The rows are grouped in 4 ways, from coarse to fine. Each group lies inside one group of the grouping before and may be the whole of it. The rows also spread widely along 14 directions, which tell nothing about the answers.
Known rows, each followed by its group in each grouping:
[ 35  27 -22  20  34  -4 -14 -32  23  -3  -9   3   9  24 -11 -25   1  -7
 -27  35 -27  -5   4  -6 -29 -47  15   5  17  32 -10 -11  -1  31] : Babuf girov monir Bepev
[-16  14  38 -20   6  33  -4  19 -37  33   3  24   5 -17  28   1 -17  -4
 -29  21 -39 -17  11   5  17 -21 -26  10   1  -4  -1  -4  34 -14] : Fozev tobi gigut Zolap
[ -6  -6 -21   7  36 -28  -5  -6  -7 -12   6  39  18  18  33 -24  -4 -18
   6  30  -2  -7   9  33 -46  -9  41 -24  -6  34  36 -48  41 -18] : Fozev sopem bef rifit
[-27 -22 -18   4  29   4  26  21 -37  22 -24  16 -11  -3  35  12 -12 -22
 -38 -48 -16  -8  42 -57 -18  44  21 -35 -35  23  14 -27  -2  -3] : Babuf girov donup vokil
[-15  25  -4  -3  27  40  19  22   0 -23  15  -7  21  -2  -9  48 -33   5
  10  10 -17   5 -18  18  28 -19  14  26   7   9 -53  -9  12  19] : Babuf zetu Dos nat
[ 32 -10 -14 -10  39 -18 -13 -16  28 -25   0 -14  16   1 -26  13  16   5
 -38   9   2 -26 -24 -31 -26  -4   1  23 -15  27 -10   7   3  13] : Babuf gano vip fabog
[-29  22  37  -2  38  29 -15   7 -41 -13 -10  10  -2 -10 -24  -6  -6  -1
 -10 -22 -63  33 -21  20   5 -20 -31  66  47 -65 -28  18  47 -13] : Babuf girov kufo folu
[ -6  12 -26 -12  17 -16  -7  -4 -10  -5  34  23  20   8 -32 -27   2 -12
 -17  -8 -10  -2  34  -5  25  -2 -26  13   2  -7 -19   7   0 -36] : Fozev Zafu Safo Mir
[ 15  26  16  -4  15  11   5 -26 -25 -18  15  14  11  26  13 -12   7   7
  -7  -7 -27  56 -17  38 -54 -59   9  46  52 -12 -23 -40  40  14] : Babuf gano Vin bopam
[ -7 -28  -1  -7   0 -27  -4  11 -22 -20   3  18  24 -10  36 -16  25 -20
  -7 -39  -9 -10  15 -26 -41   2 -14 -17 -40  16  20 -25  16 -30] : Babuf girov kufo mok
[ 10  18  19  20  54  29  27  11 -12  17 -13 -14 -12   4  -7  37 -19   7
 -23  23 -34  13 -46   7  -3   8   6  44 -12   8 -37   0  19  47] : Babuf zetu zusor tipam
[ 11  37  15  15   1  -6 -11 -20 -35  33   3  11 -10  26  20 -42  41 -24
 -30   1 -37  17  -5 -15 -48  25 -63   8 -38   6  17  19 -32   1] : Babuf gano mafit rumag
[ 21  -1  19   0  19  -8   1 -18   0   3 -13  18 -22  15  20   0 -24  27
   3  58  17 -31 -47  41 -45  12  17  -1 -19  -5  32  17  24  22] : Babuf zetu Dos Fuga
[ -2 -60  -7   0  -6 -16  16   6  -1 -21 -68 -10   7 -36  32 -11  -2 -21
   2 -33  10  -9  22 -33 -39   7  19 -24 -42 -11   3  -1  19   2] : Fozev tobi Pezum vem
[  7 -28 -11 -11  31  -5  -1 -14   5  -4 -35   8   9  -6   0 -15 -10  -7
 -13  17   1 -23 -18 -14 -16 -10  11  -7 -16  -1  -4  21  24  13] : Fozev fas vefu mup
[ 18  -4   0   2  -1 -24  19 -16 -26  32  38  40  17  28  24 -64   1 -14
  -5  -9 -16  27  15  17  -9 -36 -41  -1 -21  -4 -37   3  29 -27] : Babuf gano mafit Kopon
[ 33  21  -9   8   9  -3 -31 -32  35 -39 -49 -13 -17   7 -26  -2 -15  21
   9  42  21 -43 -18  10 -41   1  24  -1  14 -24  27  46 -33  34] : Babuf bopi gopi Bubad
[-19 -28 -23 -28   9  36  -9 -10  31  -4 -37 -19   5 -12 -40  -6 -49   4
 -22  42  31   7  16 -14   9  -2   8  13  15 -11 -30  46   0  15] : Babuf gano Vin Fifiz
[-35 -16   6 -48  14  43 -34 -11 -17 -19 -18  -3  27  -8   4   4  12 -21
 -33  -2 -16  14 -24 -32 -35 -21 -21  22  19  11  -1   7  15   1] : Babuf girov donup Kabi
[  6  14  34 -16 -20   7 -14  12  -7 -36 -17  -3 -10 -31   2  23 -20  39
  -2  -1   4 -22  20  16 -19 -14   7  25  24 -39  17 -10  14  -9] : Babuf zetu gom liser
[ -2  36  26  29 -16  34  19 -19 -33  20 -66   0 -39  14  12 -26 -21   0
  34  24 -11  32 -19  49 -24  29 -15   3  -1 -72  -2  57 -16  40] : Fozev Zafu tula zaper
[-39 -29  -2 -35  24  29   9  -9 -41  -4 -24  11   5  -3  -1   0  -3 -25
 -14 -46 -17  19 -19 -26  -1   9 -17  17   4 -42 -27  37  19   1] : Fozev tobi Pezum tadis
[-28   2 -10   9  18  16   0  38   2 -43 -14 -12  23 -27 -35  14 -27  -3
  24 -19 -16   4  18   7  34   8  -2  28   7 -38 -43  17   9 -25] : Babuf bopi kikov Temuz
[ 17  27  12   5  22  -3   4  -5 -18 -16  -7  12  -9   7   3  15  -6  18
  -6  10 -10 -17  -8  25 -24   2  26  13  16 -13  17 -22  15  10] : Fozev Zafu tula romo
[ 25  10  40 -18 -11  28  14 -20 -16  44  -6  10  -3   8  13 -22 -17  18
 -14  49  -8  14 -34  26   1 -32 -40  27  -6 -22 -33  37  25  27] : Fozev fas vefu lozat
[  6 -38 -36 -28  57 -15 -35 -27  25 -43 -30   7  27 -18 -31 -16  -7 -11
 -46  -1 -10 -29  19 -28 -18 -65  48  11  56   7  -4 -25  55  -3] : Fozev Zafu Safo kod
[  1 -16  -6   2  54 -20   2   6  -9  -7 -15  31 -11  -1   0   4 -35   9
  -4   4  -7 -53 -12   7   0   8  31 -13 -10 -19   8  14  36  -5] : Babuf zetu zusor niz
[  5  24 -13   4 -18  -7  -3 -24  -3  25   8  39  -4  27   4 -62 -38  10
  12  66  21  10  46  57  -8 -12   1 -18   7 -12  16  10   5 -14] : Fozev sopem bef buz
[ -8 -22  10 -55  26  23  -5  -9 -32 -14  -3  21   7  -6  22  40  -1   4
 -55 -49 -14 -38 -19 -53 -27 -24  12  -3  18   6   7 -12  23   6] : Babuf girov monir Fuva
[-14  -6 -20 -36  18   0  22 -14 -28   5  59  44  13  38  -3  -6 -20   8
  -9 -25  18  13  -1   9  11   4 -12   6   3 -11 -29  15  16 -22] : Babuf gano vip fabog
[ -1  -3  50  -6 -25  53  20  17 -28  11 -86 -27 -16 -42  20  25 -18  -4
   1 -11 -22 -17 -22 -18   9  13 -33   4 -26 -60 -26  56  -4  33] : Fozev Zafu tula romo
[-17  11  -2 -18  10  22 -17  11  -4 -34   2   5  22  -8  -1  21 -10   0
   4   2  -9 -20  -3  -1  -1 -16   1   3   8   3  -4   1   2  -4] : Babuf girov kufo mok
[  4  16 -14   5  15  14  10   3  -9 -22  -3  -6  31  -9   4   1   6 -23
 -19 -26 -38  32  39  -9  -9 -56  17  21  31  22 -40 -61  24   6] : Fozev Zafu Safo Mir
[ 40  21  14 -22 -20  -8 -30 -40  -1  32  -8  15 -11  11   0 -38  14   4
 -33  49   2 -56 -14 -11 -11  -4 -59 -13 -29 -10  26  64 -30   6] : Fozev Zafu Safo kod
[ -5  -6  -5 -15  27  15 -11 -29   4  32  -5  17 -11  23 -17 -38 -34   9
 -30  61   8  19  -1  21 -14  -3  -5  19  21  -6  -6  34  25   9] : Babuf gano vip fabog
[ -8  42  12  32  25   3 -13  26 -17 -14 -17  13   0 -12  -2  -3  -8 -12
  18  -3 -54 -34   6  10  20   3 -18  -2 -10 -28   0  21  -3 -14] : Babuf girov kufo folu
[ -4   1 -14  -4  47   2  -9 -31 -11  -7 -16  19  -8  23 -35 -30 -14  -1
 -15  -7 -18  11 -16  -1 -10 -11   0  24  32 -39 -20  38  18   9] : Babuf girov donup Kabi
[-11  20 -43  34  69 -45  -5  16 -28 -29  18  62  27  18  41 -24   4 -46
  22 -40 -58 -44  26   4  -9 -28  41 -51 -11  30  16 -51  29 -34] : Babuf zetu zusor niz
[-33 -10 -19 -18  37  -3 -15  -3 -33 -21  21  25  43  10   1 -32  33 -52
 -11 -55 -48  28  -7 -27 -10 -22 -41  17  -1  -3 -29   3  22 -39] : Babuf gano Vin bopam
[  2   8  -4  -5 -12   9  28 -12 -35 -13  14  25  31  26  54 -14  18 -34
  32 -46 -16  19 -24   5 -28 -35 -26 -23 -27   2 -38   3  -3   3] : Babuf gano mafit Kopon
[ 20   9   0 -12   1 -12 -16   0   0 -57 -25  -3  14 -24   2  26  15   6
 -10 -23  -2 -46  13 -18 -35 -16  22  -5   1  -1  26 -27  -2  -3] : Fozev sopem bef buz
[ 22   7  15  16  11   4  -9 -16  -4  -8 -66  -3 -26 -13   2 -20 -15   5
 -13   0 -19 -18  12  -5 -35 -17   9   0  16 -42   6  23   6  21] : Babuf gano mafit Kopon
[  6 -26  18 -46 -21  30  13 -21  -7  37 -11  13 -13   7   7  -5 -41  23
 -19  29  36 -16 -20  -1   6   5 -31  -4 -17 -32 -21  74   5  16] : Babuf gano vip fabog
[-13   2  -3 -30  14   0   1 -10 -42 -11   8  35   0  12  20  -1   9  -1
 -15 -33  -1 -10  -1 -12 -26  13   1  -5   0 -12  23  -6   5 -11] : Fozev fas vefu lozat
[  9  49  -8  27  10 -20   5 -10 -27  11  48  33  16  39  20 -47  21 -24
  16   2 -42  24   0  31 -11 -16 -43   5 -29  12 -16  -5  -5 -16] : Babuf zetu Dos nat
[-27  -6  -3 -43   3   5 -40  -8 -15 -24  -3  38  20 -11   3 -27 -17  -4
  -1  15  -1 -33  19  20   1 -33  -2  -8  37 -31  22  13  34 -41] : Fozev Zafu Safo kod

New rows, each followed by its group in each grouping:
[-32 -57 -26 -22  73  -3  -7  -5 -26  -3 -34  21  15  -6  14 -11   4 -50
 -42 -46 -34 -18 -19 -62 -22  -6  11 -14 -16  12  -6   7  44  -1] : Babuf zetu zusor niz
[-24  35  -4  -5   2  26 -20 -12 -23 -11 -15   3  -9  12 -17 -16   4  -6
  -8  -5 -14  22  10  -7 -22  21 -26  18  16 -24   9  27 -32   1] : Babuf girov donup Kabi
[  6  44  32 -22  38  35   8  -3 -31  11  22  22 -15  18 -10  50 -27  35
 -22  35 -16 -28 -50  37  13   5   9  34  30 -17  -3   5  21  23] : Fozev Zafu tula romo
[-16 -12 -19  -4  71  15  24  27  -7  -9 -27  -4  -3 -17 -14  63 -27  -1
 -30 -16 -12 -51 -16 -43  23  44  44  -5 -24  15 -10  -2   5  21] : Fozev fas vefu mup
[  1 -18  -6   9  21  -4  31  22  14 -49  -9 -19  31 -20 -33  28 -21  10
  26 -11  10  23  -7  26  11  -3  21  38  -9 -22 -55 -12  35  -5] : Fozev sopem bef buz
[ 37   2  -6  36  30 -12  45  11   3  11 -30  -4  -2  -4  11  23 -19  -4
  -6  -3 -19 -35  -1 -12   8   2  28 -21 -47  15 -28  -9   6  32] : Fozev sopem bef buz
[ 19 -12 -10   1  -2   5  23 -27   8   7 -24   3 -12  17   4 -12 -30  17
  -6  18  27  12   2   4 -35  -4  20  -8  -5  -6 -11  15  -1  33] : Babuf girov monir Fuva
[ 27  43  21  -8   2  26 -17 -30   2   3   0 -23   5  10 -26  -6  24   6
 -27  43 -25  28 -33  10 -21 -25 -43  62  13  -3 -23  21 -12  32] : Fozev tobi Pezum tadis
[-23 -25 -41   2  70   8   1  -1  16   3 -32  -2   8   1 -18   3 -27 -17
 -28  43   3  -6  -4 -19  -8  24  47  -5 -10  40   0  -5  19  21] : Fozev fas vefu mup
[ -4  -2 -21  28  30 -10 -18  15  26 -26 -22  17  42 -13  18 -39 -26 -34
  47  43 -37 -29   6  33  15 -64  12 -26 -14  11 -27   8  41 -14] : Babuf zetu Dos nat
[ 22  15   5  14 -12 -25  28 -11 -33  59   8  41 -19  29  41 -47  -4  -3
   4  23   1 -23   1  11  -6  37 -41 -41 -75  -4  18  40 -20  -4] : Fozev fas vefu mup
[-17  -6  11 -18  -2   6 -17  31  -8  26 -19   9  -8 -35  -5   3 -27   5
 -32  34   3 -65  34 -20  35  48 -28 -16 -38 -11  27  35  -7 -33] : Fozev Zafu Safo kod
[ -3  -9  11 -25   8  -4 -16 -20  -7 -37  -3  13  14   2  -8 -12   3   7
  17  11   9   2 -36  31 -27 -13  -9  30  11 -38   0  25  27  -7] : Fozev tobi Pezum vem
[  3  11 -31 -30  44 -14  -4 -21  -8  17  57  42  -6  39 -24  -2 -21  21
 -54  14  16 -25  20  -9   2  19  13   2  14  25  13  -2   1 -14] : Babuf gano vip fabog
[ 16   7   8  -6  13   7  46  16 -28  28  23   3  -2   8  33  59   9   0
 -37 -18   0 -36 -20 -41  -3  47  -7 -15 -73  47  -2 -14 -26  24] : Fozev tobi gigut Zolap
[ 10 -25   8 -18  12  34  25 -18   1  22 -50 -23 -34  -1 -13  28 -37  26
 -44  15  31   2 -19 -27 -29  34  15  15  -6 -18 -15  37  -7  54] : Babuf gano mafit rumag
[  2 -22  -1 -28  24   1 -26 -25  -9 -17 -33  23  27   0  39 -21  20 -30
  -5  13 -17 -34 -43 -13 -46 -41  -1 -23 -11  14  21  11  29   9] : Fozev fas vefu mup
[  2 -23 -46 -23  31 -30  30 -60 -25 -11  53  52  31  70   3 -47  20 -31
  20 -38  18  36 -48  13 -26 -21 -16  -4 -16  -6 -39  30  16   1] : Fozev tobi gigut Zolap
[  9 -22 -12  11  33 -30   4   7   6 -16  -2   0  15  -4  -4  -7   1  -5
  -8   4  -1  -3  -5  -4 -25   9   6  12 -35  17  -7 -13  23  -8] : Babuf zetu zusor niz
[  0   4  -9   3   8   8 -12   4  12 -29 -46 -20   5 -23 -15   8  -3  -9
  -6  12  -2 -16  17 -15 -15  11   8   2 -11  -6   8   8 -13   8] : Fozev sopem bef rifit
[-20  20  -3  -1  18  19   1  20 -13 -14  14   1  17  -2   1  25  -1  -5
 -14  -5 -20   7   8 -12  -8  13  -3  13  -8  23  -6 -23  -7  -7] : Babuf girov monir Fuva
[  2   5  -8  10  24  -2 -17  20  21 -45 -14  -6  49 -23  -6   7   2 -19
  23  25 -25 -28  -7  17  10 -39  11   4  -6  16 -23 -15  28 -11] : Fozev Zafu tula zaper
[-10   0  -6  -1  17  26   6  -2  -1   5 -11   8  11  12  22   5 -24  -5
  -4  35  -3   7  -7  11 -24  -9  19  -8  -3  26  -5 -10  12  20] : Babuf girov monir Bepev
[ 15 -12  -4  -3   0  -5  -7 -21   2   2 -35  -2   8  -3  11 -28   6 -13
 -21  22   1   5  12  -8 -46 -15   1  -4 -14  11  12  -6  10  10] : Fozev sopem bef buz
[-20  13 -12 -53  25  24 -16 -46 -36 -43  17  25  -9  39 -30  13   0  16
 -14 -39  14  16 -42   4 -39   7   2  37  64 -52   7  32  -4   9] : Babuf bopi kikov Temuz
[ 30 -20  10 -13 -14  -6   6   4  15 -35 -29  -7  11 -22  25  27 -19  22
   9   9  27 -43  -9   1 -32 -25  26 -14 -23   3   2  -6  14  17] : Babuf zetu zusor niz
[-19 -29  -1 -12  21  16  -7  31  -4 -17 -51   1   5 -50 -23   0 -47  -6
 -16 -48 -29 -38  51 -42  48 -26   6   1  18 -56 -38  31  28 -26] : Babuf bopi gopi Bubad
[ -9  -5 -14 -21  34   8   2  -5 -22 -22 -26  34   1  -3  18  10 -24  -2
  -1 -25  -9 -46   1 -12  -2 -20  41 -29  18 -19   8   2  20   6] : Fozev fas vefu lozat
[ 35   1  10  19   4 -19  13  -3   5   6   0  12  12   4  22 -26 -11   4
   7  23  -8  -5   2  26 -20 -37  -3  -3 -19   6 -22  -7  26   0] : Babuf gano mafit Kopon
[-30 -53  -4 -10  10   6  -3  19  -6  -5 -40   9  24 -24  43 -12 -17 -24
  -3   5  -1  -4  13 -17 -33  -5  17 -28 -27  23   9 -18  40 -15] : Babuf girov donup Kabi
[ 29  10  -5  -8   3   7   0 -36   3 -28 -36  -2 -16  14  17  11 -13  21
  -9  12  22 -10 -10   6 -69 -24  47  -5  22   1  21 -14  -5  51] : Babuf zetu zusor niz
[ -3  10  -4   4  28 -27 -15   1  -8 -32  10  36  -5  10   2  -8 -16  20
  16  10   8 -25   8  40 -27  18  26  -1  12 -23  35  -4  23 -29] : Babuf gano vip fabog
[ 18  34 -10 -11  41   3   1 -33  -4 -34  22  33  11  38 -19   1 -13  18
  27  20  -2 -13 -55  50  -2 -39  21  20  37 -27 -23  21  19  22] : Fozev fas vefu lozat
[-14 -13  -1 -35  -7 -16 -23 -20 -28   6  16  51  21  10  17 -60   2 -15
  -7   9  -1  -7  21  14 -17 -23 -31 -14  -2 -16  22  12  31 -47] : Fozev sopem bef buz
[ 23   7 -24  37  19 -11  31  22   8 -25 -43 -21   9 -17  30  44   7 -21
  -2 -25 -12 -39  17 -34 -21  17  47 -38 -48  44   0 -45 -23  30] : Fozev Zafu Safo kod
[ 15 -32 -56  15  16 -33   5 -45  24  -6 -12   0  34  27  -8 -76  19 -46
   0  17  11  55  14  -3 -45 -28  -2  -4 -20  32 -31  -4  11   8] : Fozev Zafu Safo Mir
[-16  -1 -13 -35   8  -6 -11  -6 -18  -4  41  44   3  17 -10 -12 -29  21
 -14   4  21 -24  25   9   7   4   0  -7  14 -12  15  10  10 -32] : Babuf girov kufo mok
[ 34  13   2  -8 -33 -11  28 -32 -27  19  14  -7 -12  19  -3 -22  27  11
 -42 -33  14  50  27 -18 -40  15 -37  30 -15 -11 -13 -12 -26  10] : Fozev Zafu Safo kod
[ 18   5 -11   3  -4   3  25 -11   1 -26  -3  -7   7  11  17  14  -7   5
  11 -10  12  14  -8   7 -35 -14  18   3 -15  10 -21 -15  -5  29] : Babuf zetu Dos nat
[ -1   6  25 -42  44   8 -12   9 -34  -9  24  55  17  -6  29  32 -15   5
 -15  -9 -42 -84 -37   7  23 -49  11  -8  19 -10   3  -1  56 -16] : Fozev tobi Pezum vem
[-19 -26  19   3   0  -9   1  27 -20  -1 -22   9  16 -22  37  -6   1 -12
  10  21  -2  -7  -2  21 -30  31  -4  -9 -44   5  25 -18  34 -27] : Fozev Zafu tula zaper
[-24  17   0 -27  -6  42 -26 -17  -8   0 -13   5   0  15   9  -4 -16   4
 -14  49  14  13  -2   9 -41   4   0   2  20  15  27   7 -14  15] : Babuf girov donup Kabi
[  2  32  15   0  58  15 -30 -28 -27 -25 -49  40 -11   7   4 -23 -11  -6
  12   3 -59 -33 -39  30 -15 -60  23   8  65 -62   8  28  45  20] : Fozev fas vefu lozat
[  8  12 -25  -8 -13 -13 -25 -13   1  -3 -16  17 -18   5   5 -23 -15  10
 -30  12  20 -41  63 -24 -36  19  18 -36   3   9  58  -2 -36 -10] : Babuf bopi kikov Temuz
[ -8 -31  -6  21  48  -3  12   5   0  12 -33  -1  19 -15  -8 -32  -8 -35
 -10   6 -38  20   0  -9   8 -19  -7  18 -20  -5 -43  12  48   1] : Fozev tobi gigut Zolap
[  3   1  31 -14   5  22  20  10 -33  79  -1  21 -27   2  14  -4 -35   8
 -48  22 -18 -31  -2 -20  32  31 -49  -7 -42 -17 -15  57  -1   0] : Babuf gano Vin bopam
[-11  -9  20 -15 -13  18   4   8 -40 -13 -23  17  18 -13  56  -7   4 -17
  -3 -48 -31  14  20 -15 -37 -44  -5 -10   7  -9  -6 -32  31 -10] : Babuf girov donup vokil
[ -9   4  21   1   3  11  -1   3 -21  -4 -48   4 -23 -18   8  -7 -22  19
  -4  16   2   2  15  17 -30  23  15  11   7 -40  28   3  16   4] : Fozev fas vefu mup
[ 23  14  -9  50  18 -29 -20  -3  18 -18 -44 -25  18 -14   7 -36  50 -43
  -4  19 -38   1  10 -22 -53   3 -18   2 -50  35  18 -13 -18   9] : Fozev tobi gigut Zolap
[-12  -1  -7  -8  -4  20   9   4 -18  10 -44  -1  -8 -12   7   6 -10 -19
 -18 -13  -3 -27  20 -39   1  32 -12 -28 -36  -9   6  31 -30   9] : Fozev sopem bef buz
[ 30 -28  -8 -25   7 -22 -17 -20  30  30   6  -5   4   5 -12 -17   6   4
 -57  57  32 -43 -13 -40 -23  30 -35  -6 -64  45  17  41 -20   1] : Babuf gano Vin Fifiz
[-44 -47  14 -55 -30   5 -15   8 -33 -37   8  19  32 -12  12 -15   8 -10
  31 -39  26   7 -29   3 -16  24 -62  11 -27 -56  -3  57  15 -56] : Babuf bopi kikov Temuz
[-27   1 -12 -18  35  23  10   1 -30 -41  -3  13  11  -2   1  21 -16  -7
  -3 -58 -26  17   3  -6  -7 -30  27  21  39 -26 -30 -21  32   3] : Babuf zetu Dos nat
[ 15  64   2  38  17  27  25  18 -17   3 -19  -1   6   6  25  37   0 -24
  15   4 -50 -33 -14   1  15  -2   0 -23 -37  22 -20  -2 -33  36] : Fozev sopem bef buz
[ -4  32  19  49  24   7   5  20 -13 -11 -13 -11   7   3  12  -4   4 -10
  24  25 -40  49 -18  48 -38  14  -3  40  -6   1  -9 -28  20   4] : Babuf bopi kikov Temuz
[ -8 -27  -2  14  50  -3  23  15 -21  27 -15  23  11  -1  17 -19 -18 -34
  -9 -18 -42 -14 -13 -16  19  -7 -15 -13 -36  -5 -45  25  39  -9] : Babuf gano mafit Kopon
[ -2 -10  13 -42  24  12   0   0 -23 -32  12  13  25  -8  12  40   4   9
 -28 -22  -9 -17 -22  -4 -22 -30  24  21  25   7  -4 -44  46  -2] : Fozev Zafu tula zaper
[ 11  12   3   7  21  -2  15  12 -15   8 -16  23  -2  -4  21  13 -24  -1
  -5   7 -16 -50   9   3   9  -2  20 -29 -22   1   6  -4  12   3] : Fozev sopem bef buz
[-34  -6  10  -2  27 -21 -27  30 -28   9  28  40  15  -4  15 -31  -5 -12
  -6  15 -23 -10  20  20  -7  29 -24   7 -20   0  32 -10  35 -69] : Babuf bopi gopi Bubad
[ -6 -51  30 -52 -11   2  -1   6 -29  -8   0   1  22 -21  30  15  24  -5
 -34 -41   4  -9 -29 -43 -37   6 -44  14 -39  -6  -1   9  24 -23] : Babuf gano Vin bopam
[ 19   5 -24 -30  17 -46 -13 -20  -3 -35  75  41  33  31 -27 -23  22   8
  -1 -30  10 -24  -8   2   4 -12 -36  14 -10 -11 -15  23   4 -48] : Babuf gano vip fabog
[-19  -2  10 -50 -23  30   0   6 -30  21   1  18  -2  -7  25  27 -13  -1
 -25   7  19 -53  -1 -28  11  39 -32 -31 -37   2  21  37 -27  -7] : Fozev Zafu Safo Mir
[  1  20  25 -13 -32  21  -9  -3 -24 -17 -11   4   8   5  47  10  11  -3
  20   0   3  -7 -24  13 -52   4 -22  -8 -21  -4  25   8 -22   6] : Babuf bopi gopi Bubad
